All rows are made from the same 11 directions, up to rounding. Whole rows:
In the rows, zero is written as 128.
[[112 127 134 129 107  81  87 158  81 144 108 143 149 129 134 166 107 124
  115  66 125]
 [ 73  99  90 107  80 146 135 140 149 158 111 147 103  63 126 170 104  96
   95 137 120]
 [ 50 166 137 120 112 132 159 134 167 151 176 127 103 133 129 164 147 105
  117 118 123]
 [ 70 161 134 115  98 144 143 122 154 148 128 170 127  65 170 171 110 125
  127 154  90]
 [159 128 147 125 172 170 167 117 169 106 121  86 132 160 124  58 141 128
  157 153 148]
 [ 75 147 140 121 117 148 103 117 172 141  64  65 115 143 110 125 106  76
  103 103 162]
 [183 115 109 102 125  93 123  99 133 116  76 170 134  37 180 160 135 158
  135 178 102]
 [163 112 124  71 125 139 166 160 106 134 110 133 121 106 180  56 126  88
  107 150 176]
 [140 119 111 142 102 118  74 139 155  88  85 141  99 177  97  99 158 135
  110 117  90]
 [189 120 116  93 118  79 146 122 120 129  80 138 125 108 172 115 155 114
  109 136 159]
 [181  89 156 119 181 118  97  60 120  47 141 184 141  84 135 139 116 114
  163 140  73]
 [ 92 120  92 124  86 155 128 125 164 123 145 159  78 112 111 136 145 112
   97 166  99]
 [ 69 181 149  95 129 128 117 133 166 120 156 109  82 140 139 121 159  94
  104 135 137]
 [194 155 152 152 173 114 100 129 104 103 117 101 157 172 131  84 145 195
  165 138 129]]

The start of a row, then its end:
[127  92 105 122 140 174 144 197  70 140 211 130 120 130 109  77 114 150
 129] -> [149 144]
[129 139  90 138  86 131 144 159 165 135 116 165 108 119 139 126 168 189
 127] -> [173  80]
[157 161 126 117 110  85 169 180 144 148  92 155 148 126 189 117 172 195
 148] -> [134 106]
[ 93 138 128 129 127 114 142 183  87 160 202 115 124 165 114 134 138 132
 118] -> [ 90 154]
[146 192 132 144  93 110 106  63 139 133  81 131 116 143 156 137 145 117
  98] -> [163 141]
[114 156  98 132 108 100 154 176 189 166  95  71 105 163 116 132 191 180
 121] -> [126 147]
[124 150 175 138 167 118  40 106 126  59 128 130 127 165 109 114 125 125
 144] -> [100  85]
[117 169 125 101 128 152 176  97 185 140 134 107  93 101 159 117 160 116
 118] -> [198 153]
[169 123 132 145 131  73 142  63  81 136 155 168 156 102 144 204 124 124
 133] -> [118 130]
[134 134 129 122 145  79 113 125 127 132 129 100 124 131 120 163 151 138
 126] -> [104 146]
[149 105 119  86 133  90 114 166 151  81 125 161  93 128 139 101 181 128
 121] -> [121  94]
[131 151 159 156 136 164 145 123 164 110  97 147 164 150 144  96 117 160
 174] -> [134  78]
[145  68  89 134 103 128 135 158 118 129 123 152 122 133 100 122 129 129
 117] -> [112 116]
[179 144  84 115  94  92 127  90 162 147  45 100  96 102 148 138 170 137
  89] -> [183 168]
[ 82 168 133  85 141 130 110 121 178 119 142  90  72 104 136 131 161 107
 105] -> [163 145]
[174  63 114 113 145 146 184 101 151  91 151 179 125  97 129 113 139 110
 149] -> [154  98]
[152 135 134 106 147 134 117  78 133  72 180 187  95  85 153 124 152 123
 130] -> [197  86]
[166  93 117 146 127 140 112  94 160  91  73 155 138 111 116 125 120 142
 147] -> [145  80]
[165  74 145 135 176 109 159  85 115 122 128 125 178  94 119 175  97 117
 170] -> [ 91 133]
[133  97 109 154 128 182 139 118 158 107 136 150 126 120 100 112 119 155
 151] -> [167  81]
[160 175 163 157 128 150 122  96 158 113  45 123 166 161 157  83 117 152
 157] -> [144 110]
[122 135 110 139  99 143 147 114  99 171 130 154 147  68 155 169  93 147
 125] -> [165 128]
[164  75 114 136 139 101 180 115 155 128 109 145 157 108 121 166 138 144
 161] -> [104 107]
[147 141 146 109 113 112 158  66 111 132 121 164 135 105 174 143 116  61
 107] -> [133 153]
[ 88 116 109 137 127 168  87 141 156 104 152 129  93 118  87 126 127 148
 127] -> [157  86]
[127 129  97 107  87 171 131 172 146 126 106 132  84 150 134  43 147 114
  90] -> [171 138]
[104 179 126 130 118 120 122 183 133 135 172 106  94 197 120  90 182 160
 113] -> [130 136]
[ 70 146 106 143  87 133 144 166 153 178 121  94 113 160 104 145 137 130
 104] -> [105 147]
[153 180 130 138 118 134 170 140 106 160 149 134 142 140 172 101 146 175
 136] -> [173 146]
[184 107 119 170 126 149 140 106 158  89 101 177 149 147 120 102 141 181
 168] -> [157  58]
[ 75 211 165 127 121 134 115 112 129 130 173 142 114 139 160 138 135 119
 120] -> [146 117]
[ 87 131 136 101 101 128 100 150 118 154  59 122 142  84 157 141  77  91
 106] -> [ 99 142]
[ 89 142 163 127 162 124  98  83 157 115 122  61 118 159  91 149 119  69
 121] -> [ 84 163]
[165 124 132 141 147  83 141  65  99 124 168 163 148  90 140 201 133 141
 145] -> [136 117]
[162  99  93 142 104 128 106 152  97 112 141 174 116 134 115 108 139 161
 119] -> [149  96]
[156 103 126  74 176  88  79 131 118  67 168 147  88  74 136 132 163 135
 128] -> [153 106]
[144 121 119 136 141 144 167 100 122 164 134  59 129 151 104 120 122 100
 115] -> [132 210]
[124 113 125  97 154 108 126 128 126 128 151  89 104 119 115 137 142  98
 112] -> [117 171]
[113 117  85 125 119 114 127 217 165 171  76  53 117 137  99 121 157 196
 127] -> [115 151]
[157  84 102 118  98 117 128 137 107 130  93 140 120 138 121 107 124  88
  95] -> [108 151]
[115 153 137 105 130 129 170 106 141 146 142 166 141  41 189 173 119 143
 147] -> [174 107]
[152 126 102 164 110 146 169  94 146 163 105  92 133 153 104 130 132 135
 122] -> [149 165]
[124 180 133 147  85 123 195 137 137 198  81 105 160 168 165 121 130 130
 120] -> [114 174]
[174  93 149 144 182 104 118 144 103  92 145 151 175 127 122 134 123 186
 190] -> [97 80]
[166  59 114 132 141 153 196  96 174 103 124 156 137 118 111 118 133 108
 155] -> [134 103]
[109 140 121 156 101 229 114  81 156 101 130 164 105 120 118  84  96 116
 122] -> [212  84]
[ 75 153 169 107 135 107  90 131  87 152 114 106 153 104 150 168  73  79
 116] -> [ 69 160]
[ 91 209 137 114 129 127  89 131 104 154 163  93 101 111 154 138 135 149
 104] -> [176 162]
[152 127  78 125 118 105 106 167 152 154  71  77 109 102 119 135 161 206
 121] -> [164 143]
[131 127 169  87 156  76  68 173 144  89  35 124 154 111 162 117 121 133
 151] -> [63 97]
[107 162 122 193  85 118  55  90 137 125  81 140 133 159  94 178 117 159
 119] -> [117  80]
[ 90 179 153 128  81 119 195 114 143 169 123 162 145 147 178 147 129  82
 115] -> [103 136]
[ 90 145 147 114 114 148 117 156 171 111  95 114 108 179 123  74 137  88
 112] -> [100 124]
[108 139 126  99 142 103 152 210 122 164 147  79 125 143 136 114 155 154
 129] -> [ 99 169]
[154 157 128 135 115 124 201 145 107 189 115 134 176 104 186 134 120 176
 152] -> [150 151]
[194  82 117  95 143  76 118 104 102 104 104 134 121 107 136 129 141  91
 110] -> [114 158]
[ 95 119 117 102 135 107  93 164  94 147 154  91 107 111 111 150 120 113
 100] -> [104 167]
[118 164 157 116 166 131  95 137 110 146  95  85 164  72 163 142  87 171
 158] -> [143 143]
[132 172 144 106 124  72  77 162 127 114  88 130 122 137 162 123 159 155
 121] -> [110 115]
[160  75 127 143 144 113 135 115 131 102 121 135 143 156  93 130 130 112
 143] -> [ 84 117]
[ 79 151 166 142 111 124 127 127 171 121  89 125 141 192 118 127 124  81
 129] -> [ 54 110]
[171  93  92 131 132 114 112 135  61 124 191 159 116 100 116 141 134 162
 120] -> [162 127]
[113  58 108 108 140 111 115 133 132 102 160 142 103 105  85 163 131  91
 118] -> [ 93 113]
[134 131  85 138  81 105 147 190  88 194 120 101 126 161 123 122 143 154
  93] -> [113 182]
[195  86  91  98 122 114 155 113 108 143  94 113 117  94 142 108 134 103
  99] -> [159 190]
[ 91 145 130 109 130 111 137 177 105 176 139 101 142  96 149 158 114 148
 129] -> [110 155]
[130 129 108 159 116 148 146 131 150 164  83  98 151 120 117 141 114 173
 144] -> [143 132]
[ 90 146 150 109 109  87 189 157 139 128 201 180 114 181 147 138 179  84
 119] -> [ 69 112]
[177 110 178  96 198  84 124 132 126  78 106 133 168 116 160 112 132 133
 179] -> [ 85 110]
[128 120 155 141 142 158  97 131  73 116 136 151 165 119 135 111  68 126
 147] -> [117 112]
